Each new row is followed by its nearest point in the smallest flat space through zero that holds the last named rows.

K_85 (5 x 9):
[[-27  10  11  -2  -2 -17  42   6   4]
 [-13  32  24   7 -10  17  38  14   1]
 [  4  24  23 -23  39  10  50 -22 -12]
 [-36  31   8 -38   9  33  23  40  -9]
 [-14  15  -2  18 -25   6   7   7  16]]
New rows:
[-29   3  20   1   3  -9   6  31  16] | [-24   3   7  -4 -11  -7  15  27  -1]
[ 29   9  13 -24  32 -16 -31 -25   8] | [ 26 -11  -5 -13  29   2 -14 -27  -9]
[ 12 -29 -11 -37  33  11  -9 -33  28] | [  8  -9 -25 -27  35   1 -13 -35   3]

K_467:
[[  6   7   6 -51  14 -12   1  40 -11]
 [ 19 -22 -16   5  -7  -6  17  17 -38]
 [  4  34  20 -16  44  24 -32  -7 -10]
 [-12 -17 -31 -17  18  10 -17 -23 -13]
 [  0  -7 -33 -12   9  13   3  -4 -37]]
New rows:
[-18   3  -5   0  -6  39   4  13  53] | [-23  19   1  -5 -12   2   2 -10  34]
[  6   8  12  15  -8 -14  11  53   7] | [ 15   8  23   2 -16 -16  19  34   2]
[-17   6   6   5   5   2   3 -18  24] | [-14   8   3   5  -3   3  -6 -16  24]
[  3   9 -30  53 -29  -4 -53  -4  -3] | [  1  -9  -4  38  -6   9  -3 -28  -1]

K_400:
[[ 34 -50   6   6  27   8  21  -3  21]
 [ 28  -5  -7  -7  15  -7   1  -5  29]
 [ 36 -13   3  -2 -19   2  -9  27  22]
 [ -9  19 -15 -63  -7  15 -22  19  -7]
 [ 27  -1  13  41 -31  39 -14  25  18]]
New rows:
[  5   1  -3   4 -25 -28 -20 -20   2] | [  3  13  -1   7 -13 -28  -4   1   4]
[ -2  10  11  -3 -21   4 -18  -9  -4] | [ -5  14   0   2 -14   4  -9   6  -3]
[  6   0  17  -1 -19   0  -7 -12 -15] | [ -5   0   4   5 -11  -1  -1   6  -8]
[  7   5  -6 -14   6  -9  -5  -8   2] | [  3   6  -6 -14   7  -9  -2  -4   6]

K_187 (5 x 9):
[[ 26 -11  10 -22   7  13 -12  18 -33]
 [ -7   8  -8   4   0   0  26 -33  15]
 [-10   7  14   7 -22  24  20  -4  -7]
 [ 15 -15  24 -12  20   7  -7  33  -1]
 [ 13  30   2  23  22  -6  24 -31  -8]]
New rows:
[  8  -1   4 -14  17   1  13 -34  13] | [  9  -3  -4 -12  17  -1  22 -26  11]
[  4  36 -32 -29 -29  22  11 -24  -9] | [ -1   5 -21 -11 -28  12  12 -36 -22]
[ 14  -3 -34   1  12 -12   6  28   2] | [  6  -4  -8  -4  12 -14 -15   6   2]
[-10  -8 -18   9 -25   0   1  23  31] | [-25  -9  -4   4 -19  -3  -8  12  25]

K_312, 5 rows:
[[ 18  19 -26   8  10 -16  -3  44 -13]
 [ 34  26 -30  63   0 -42 -39  29   3]
 [ -6  11  15  44  -1 -18 -37   6 -24]
 [ 44 -26   1  64   5 -20 -26  50   2]
 [ 17  25   6  55  -4 -36  11  -1  56]]
New rows:
[-10 -17   5  21  24 -10  -9  15 -64] | [ -9  -7  15  11   7   3 -26  29 -50]
[-53 -14  14 -65   6  -5  16 -34  18] | [-35   3  15 -50  -4  24  29 -41   6]
[ 11 -10  -7  11 -16  33 -26   0  22] | [ 16 -22  -7   8  -6   4 -14 -12   9]

K_197, 5 rows:
[[  7  -9   4 -22 -17   7   1 -21 -23]
 [  8  -5  27 -18 -11 -10  -5   0  -4]
 [  5   1  -7 -17  16 -40  13   1  -8]
 [  4  -5  -7   5 -16 -13 -11  45  -8]
 [-25   3 -17  -3 -13  -3  23   7 -19]]
New rows:
[-19 -18 -25 -43 -17  11  20  38  11] | [-16  -1 -10  -3 -21  -6  11  23 -20]
[-28  -4 -35  12  27 -35 -20  27  34] | [ -4  11 -25  25  30 -27   3  33  21]
[-24 -16  16 -10  12 -34  10 -36   5] | [ -9   7  17 -19  15 -22  22 -26   3]
[  4  23  34  -8  37 -22   7   2 -12] | [  1   6  22 -12  19 -31   9  -5  13]

K_505, 5 rows:
[[  6 -43  36  31  43   8   3 -25 -13]
 [ 34  15   6 -15  18  37  -5 -11 -24]
 [  5   0  18 -45  18  10 -31 -62   1]
 [ 28  -4   7  -7   1  34 -23 -13  13]
 [ 38 -47  14  11   8  30  19 -38   7]]
New rows:
[ 33 -16 -16  15  25  -4 -26   5  18] | [ 11 -12  10  14   4  17 -17   4  13]
[-26  29 -22  -6 -22   3  28 -25 -28] | [ -6  19 -17 -25  -9 -16  28  -7 -20]
[ -3   5  -3 -13  18  37  11  14   9] | [16  7 -1  0  2 18 -3  6 -6]

K_983, 5 rows:
[[ 17 -11  -9  -3 -26 -57  -8  16  63]
 [ 11   1 -25  23 -63  39  35 -45  48]
 [-59   6 -76  -8 -28  -9  -8 -50  32]
 [ 25  31  -4  -1 -28 -34 -32 -26  39]
 [-20  43 -61 -42 -13  21  -6   6  38]]
New rows:
[  9 -11  40   9  12  29  -1  -9  -7] | [ 16  -4  27  14   4  19   9  -4 -22]
[  5  24 -31  15  53 -24  21 -18  -9] | [-16   5  -7  -6  12  -7 -13  -6 -13]
[-22   3   2  -6  -3  -4   6   0  13] | [ -9  -3 -12  -3  -2  -3   2   1   7]
[ -9   3  37 -17  29 -14  -8   0  10] | [  6   2  14  -5  16 -18 -14  13 -10]

K_836, 5 rows:
[[ -6  10  -5 -20 -14  10  28  28 -56]
 [-23   3 -16  -1  25  14 -10  12 -25]
 [ -2 -23  28 -26  39  13 -13   5  10]
 [ 15 -30  -9   3  30 -13  19 -17 -19]
 [ 20  24  13 -22  13 -31 -17  23 -27]]
New rows:
[-39  -8   2 -15   3 -33   6  41 -13] | [ -6  11   2 -14   7   3  -4  19 -24]
[-17 -40  -7  -2  30 -42  26  51  35] | [  8 -19   8  -7  24  -3   0  -7   3]
[ 53 -20 -25 -27 -23  -4  22  19  16] | [ 26  -9  14  -8 -21 -14  27  -6  -2]

K_383:
[[ -8  14  41  -8  29 -22  16  32  22]
 [ 30 -13   8   8  -9  76  35  14  16]
 [ 67 -18 -20  30  29   4  22   3  -9]
 [  5  -2  28   1  -2  64 -12   8  27]
 [  5  13 -14  -6 -18  55 -12  76 -19]]
New rows:
[ 11   7  -6  17  -6  -3 -17  53 -15] | [ 11  10 -12   1   7   2 -16  49 -18]
[ -9   3  15  26   9 -24  10   3  -8] | [  0   3   6   0  12 -24   8   2   1]
[ -4 -53 -22  31 -17  -8  -2 -17   5] | [ 11 -13 -21   9  -9   0   2 -33  -8]
[-3  1  4  6  0  6  9 15 24] | [ 0  2 13 -2  4  9 10 11  9]
[-41 -23  12   6  -6  -7 -17  -7   3] | [-26   5   9  -9  -9  -6 -16 -15   6]
[  1   7   4   0  15   2  -8 -39  -5] | [  2  -7   3   5   4  -5 -11 -31   7]

K_814, 5 rows:
[[  3 -18 -20   2  58 -14 -52 -76 -20]
 [  7 -19 -39 -53  -7  72 -35 -41 -29]
 [ 22 -61 -35   0  -2   4 -57   4 -53]
 [ 16   1   2 -52 -30 -34 -49 -43   0]
 [-24 -41  -7 -24 -22  33 -45 -34 -12]]
New rows:
[ 10  22  23 -13  -8 -26   0 -11   0] | [  9  19  10 -13  -8 -28  -1  -9  12]
[  1 -11 -13   7  16 -19 -20  -9  -8] | [  6 -12  -6   8  15 -17 -19 -11 -11]
[ -1  28  32  -5   2 -23  -3 -53  15] | [-10  26  19 -14   9 -28  -6 -44  26]

K_372:
[[-33   4 -16   9   7  33  22 -60 -27]
 [ 36 -38  21  34 -18  62  11 -27 -20]
 [ 37 -40   5  32 -15   4  14   0 -57]
 [ -1 -10   0  22 -14  21  12 -14 -30]
 [ 39 -15  15  -8  20  14 -13 -29 -16]]
New rows:
[  1 -49  -7  -5 -13  44  -9  -6  -4] | [ 15 -25   7  16  -7  32  12 -14   4]
[-27  -6 -23   1 -35   0  -1  24 -15] | [-23   7  -9  18 -24  -7  11  22 -11]
[-21  -3   2 -42  -2  10  26   1   2] | [-16   3  -9  -5   6   0   8  -9  13]
[  9  25 -53  22   4 -15  -3  -4 -30] | [-13   7 -13   3   1 -21   6  -4 -36]
[ 53  -1   5  -6  28 -22  -6  -2   3] | [ 41 -16   9 -18  24 -20 -15   0  -1]

K_651, 5 rows:
[[ 17 -38 -43  -6  22 -17  -8 -19  36]
 [ 15 -12  31 -23 -11 -22  30 -45  24]
 [-14 -21 -13  -6   3 -24  47  39  20]
 [ 31 -45  -5 -41  16 -38  17  17  26]
 [ 25 -26  28 -12 -28   0 -29  24  29]]
New rows:
[ 31   7  18 -12  -3 -14  18  -7  23] | [ 13 -11  20 -18  -7 -14  13 -12  13]
[  7 -11  -2  20   7  21  47   9  17] | [-17  -5  -7   8  -5  -7  29   6  15]
[ 19  25   8 -13   4 -13  19  20   0] | [  3   2  13 -15   3 -10  16  15 -12]
[-31 -17  -9 -13   4 -41  -6  -1  22] | [  0 -18 -13  -3   4 -13  15   2  21]
[-34  24  -6  13  23  12  -2   2 -12] | [-21  22 -15  18   9  12   4   1 -21]

K_683:
[[-12 -32 -32 -33 -16 -11  18 -28 -40]
 [ -9 -40 -20   9   8 -12 -19  30  -1]
 [  4   7 -39 -76  -8  28  18  -2 -41]
 [ -3  10   1 -18 -19   1 -16  10   5]
 [-30  18  59  -6 -42  38   1  41 -36]]
New rows:
[-22   4 -33 -14  16  19  34  -3  22] | [ 12   3 -20 -14  20   9  12  -5  -4]
[ -3   2  33  22  27  22 -18   2 -18] | [-3  3 25 25 13 16  9 16 -5]
[ 20 -26  22   6  27 -31  26  29  -8] | [ -2 -21   0  25  23   2   8  12  -6]
[ 32  22  -9  30  20  23 -14   4  16] | [19 20  2 15 30 10 -2 10 26]
[ -5  -5  22 -14 -27 -13  31   7 -21] | [-15  -3  16  -7 -23   5  11  -7 -26]

K_857:
[[ 33  29  44  11 -36  -7  32  26  -1]
 [ -7  13  47  15  -1   8   7   9  41]
 [-68  25  17   3  31 -54  46  20 -19]
 [ 14  46  33 -58  58 -50  -6  -6 -24]
 [-20  40  26  22  13 -32  49  41 -18]]
New rows:
[ -3  -8 -53   7 -53 -17   2  -8   5] | [ -5 -28 -31   5 -42   3   8  -8 -19]
[ 23  43  14  -7  28 -41  15 -28 -11] | [ 14  31  22 -27  25 -29   5   4 -18]
[-8 37 -1 25 -6  9 10 -9 15] | [-4  7 10 18  1  6  9 14 11]
[-23  11  -3   7 -15 -31  -1  12 -12] | [-19   3   0   1  -6 -19  19   5 -14]

K_619:
[[  5  -9  20  28  37 -38   7  27  15]
 [-16 -14   3 -18 -11  17 -30 -48 -46]
 [-18  26 -44 -23  11 -29 -19 -29   9]
 [ -8 -43 -20 -28 -17  15 -27 -21 -41]
 [-18 -14  27 -34  11 -32 -25   7 -14]]
New rows:
[ 20  -3 -15  11  -3  13 -65  24   6] | [  2 -16 -14  -4  -1  -1  -3   5  -4]
[  8  31  -1 -15  25  22 -47 -21  28] | [-11  31  -4 -10   1  -6  -7 -23   4]
[-22   2  -2   4  54  21  11  14  -3] | [  2  -2   4  16  14 -10   2   1   2]

K_386 (5 x 9):
[[ -2  -2  12 -16  24   9   3  -9 -13]
 [-24  -3   5   5  21 -12 -24  -9 -22]
 [-10   6  21 -23 -19  -3  14  24  -4]
 [  5 -12 -12   2  38 -18  27 -15  18]
 [-47  32  36   3  -9  -5  16  62 -40]]
New rows:
[  8  35 -48 -25 -29  -5  -7  29  21] | [ 10   4  -8   6 -40  -2   5  16  19]
[  4 -13   2 -13 -15  -6  -9  43   2] | [ -7   4   8  -9 -25  -7   3  18   2]
[ 24 -25   1  -5  -4 -29 -14 -15 -21] | [ -2 -14  -3 -10   0 -12 -18 -19   4]
[  6  -1  -9   3 -13  -7  24  24 -35] | [-7 12  6  6 -6  2 14 22 -5]
[-11  11  19  -6   3  16 -10  16 -14] | [-10  11  16  -6  -1  14  -5  12 -22]

K_178:
[[ 28  23  15 -28  11  -5  20   8  22]
 [  0   8  21  14   2 -19 -14   6  25]
 [ 20 -53  60 -38  54  -8  23 -22  41]
 [-26  -6  43  29  -3 -30  -7  -9  28]
 [ -3 -31  13 -40  -3  -5  15  15   8]]
New rows:
[ 37  -3  33 -12  19   9 -27 -17  37] | [ 32  -5  23  -4  38  -6 -14  -3  33]
[ -8  27  -5  -4  35  -6 -28 -28  31] | [ 18  14  10  19  23  -3 -13 -11  17]
[ 22 -32  -1  -9  19 -25 -27   3  -4] | [ 12 -30   1  -6  19   1 -25   9  11]
[ 11 -12 -21   0  21  13  -8  25  -8] | [ 16 -11 -20  -8   9  12 -18  10  -6]
[-19 -12  -3  -5  -3 -10 -10 -33  -6] | [-16 -16   4  10   0   2   2 -14  -8]
[-17  20 -26  30 -20   9  12 -37  28] | [-13  26  -1  31  -7   0   7 -20 -10]

K_2:
[[-35  -9  22   7   1  -3  20  52  -4]
 [ -6 -28  -5  -5  24  14   3 -19  -3]
 [  3   8 -30 -36   3  38  28  16 -34]
 [-21   5 -54   3  -7  21  18 -26 -19]
 [-21 -33 -20   0  35  26 -32  20 -28]]
New rows:
[ -4 -10  -7 -18  -7  -3 -16 -42   5] | [ 10  -6 -11   2   5   1  -7 -36   6]
[  2  -1   5  12  14 -10  16 -47   0] | [  2 -11  -2   5   3  -4  12 -42  15]
[ 16 -42   0 -29 -10  11 -16  17  -6] | [ 12 -13   7 -18  20  14 -12  12 -10]
[-30  53  12  18   6  30 -15  -3  -5] | [-10  14 -14  10 -13  -3  -8  11  -7]

K_889 (5 x 9):
[[-21  -1   5 -14 -62  -5   6   6  76]
 [-18 -17  27 -21 -13 -14  46   0  48]
 [-53 -44  15 -57 -76  28  24  26  57]
 [ -6 -34  15 -50 -49  20  22  52  40]
 [  4  24  23 -41 -48  14  24   9  58]]
New rows:
[-32  -6 -10  48 -15  39 -28 -23   3] | [-34  -1 -23  19 -19   7 -34 -26  -7]
[  4  -4 -16  11 -32 -26 -49   2 -17] | [  0  -2 -27  23 -17  -1 -41   8  -2]
[-23 -18 -31  23  47   3  10  -1 -12] | [-15 -25  -7  21  29 -13   0  -9 -26]
[ 27  24   5  10 -11 -50   6 -65 -36] | [  5  36   2  24  27 -15   1 -43  -7]
[-26 -30 -60  17  34  -2 -35  -8 -11] | [-24 -30 -29  35  10  -9 -34  -6 -29]
[ 12  -6 -42  -1 -19 -19 -19  26 -37] | [ 12 -13 -22  12  -3   6 -33  26 -21]

K_588 (5 x 9):
[[ 24 -21 -18  70 -19 -17  31  37  73]
 [-24 -47   9  -2  13  33  28 -16  28]
 [-18 -18 -28  45   6 -21  51  -5  36]
 [-15  66 -10  14  -5  28  -6   4  19]
 [-38 -24  -4  17  -4  41 -26 -17  45]]
New rows:
[  2  -4  35 -33  31 -10  12 -36  13] | [ -7 -15  12 -24  14  12  18 -12 -15]
[  1   8   2 -25 -11   5   4  31  26] | [14  8 10  0 -5 16  3 15 12]
[  2 -11   6 -12  17 -15 -33  17 -22] | [ 10 -10   5 -14  -4 -13 -28   0 -21]

K_908 (5 x 9):
[[ 32   0  21 -17   8 -44  34 -18  -8]
 [ 16 -38  17 -53  -5   4  14   0  26]
 [ 22  33 -20  29  28 -24 -20   9   2]
 [  8  19  57 -22  60  -2  -3  -9   3]
 [ -3 -22  25   6 -25 -13  12   2 -22]]
New rows:
[-32 -22  -6  15  -2 -18  -1  21  27] | [ -1 -13  -6   6 -12   5 -13  14   3]
[ 10  28   8  30 -26  -7  21 -35 -15] | [ -7  19  -4  20 -11 -18  26 -21 -28]
[ 22 -20 -31  37  -6  22  14   3  31] | [  6  -5 -37   4 -15   2  -8   9  14]
[ 31  -5  22  21  29  12 -20   8  12] | [ 13   3  18   4  27  -5 -26  18   8]
[-10  18  -6  22 -15 -16  15  -3   9] | [ -1  11 -14  15  -9 -10   9  -7 -11]
[ 23 -33 -31   7 -11  27 -21 -12 -20] | [ -2 -14 -22   4 -21   7  -8  11   7]

K_593 (5 x 9):
[[ 16  -7  35   1 -29  10  -1  -8  29]
 [  4 -18  17  -5   2  -5 -21  48 -10]
 [  3 -27 -10   3  13 -39 -29  33  22]
 [ -6 -31  16   8  -5  27  -2  15  17]
 [-10 -31  -4 -24  -9  14  -6 -33 -27]]
New rows:
[ 0 -4 -3 -2 -3 -8 25 19 15] | [ 1  3  1 10  4 -1  2 11 13]
[  6   6  49   2 -14   9 -22 -25   4] | [ 16   0  32 -10 -29   8  -2 -14   6]
[ 15  -5   0  38 -53  11  12  14   7] | [  8   3  23  10 -13  15   7   6  22]
[27  6 -6 13 12 26  1 39  1] | [-2  8  9 14  9 14  5 38  1]
[ -2   5  33   6  -5  -4  26 -25  40] | [ 10   8  15  12 -18   7  12 -22  39]

K_19 (5 x 9):
[[ 18  -3  -2   0  49 -17  26  42  38]
 [ 20 -16 -34  42   1 -22   2  22   0]
 [ 21 -19   3   9 -30   9 -27  15 -18]
 [ 45  19   0 -14 -18  -7  31  30  16]
 [ 16  29 -14 -48  43  -1  11   3 -32]]
New rows:
[  7 -14  14  37 -24   9 -25  34  15] | [ 12 -31  12  28 -25   3 -19  24  16]
[  9  14  10 -21 -11  35  25 -12 -18] | [  6  21  10 -30 -15  10   7 -11 -11]
[  1  12 -10  -1 -34  29 -18  31  19] | [ 16  -7  14   1 -29   7  -5  13   7]
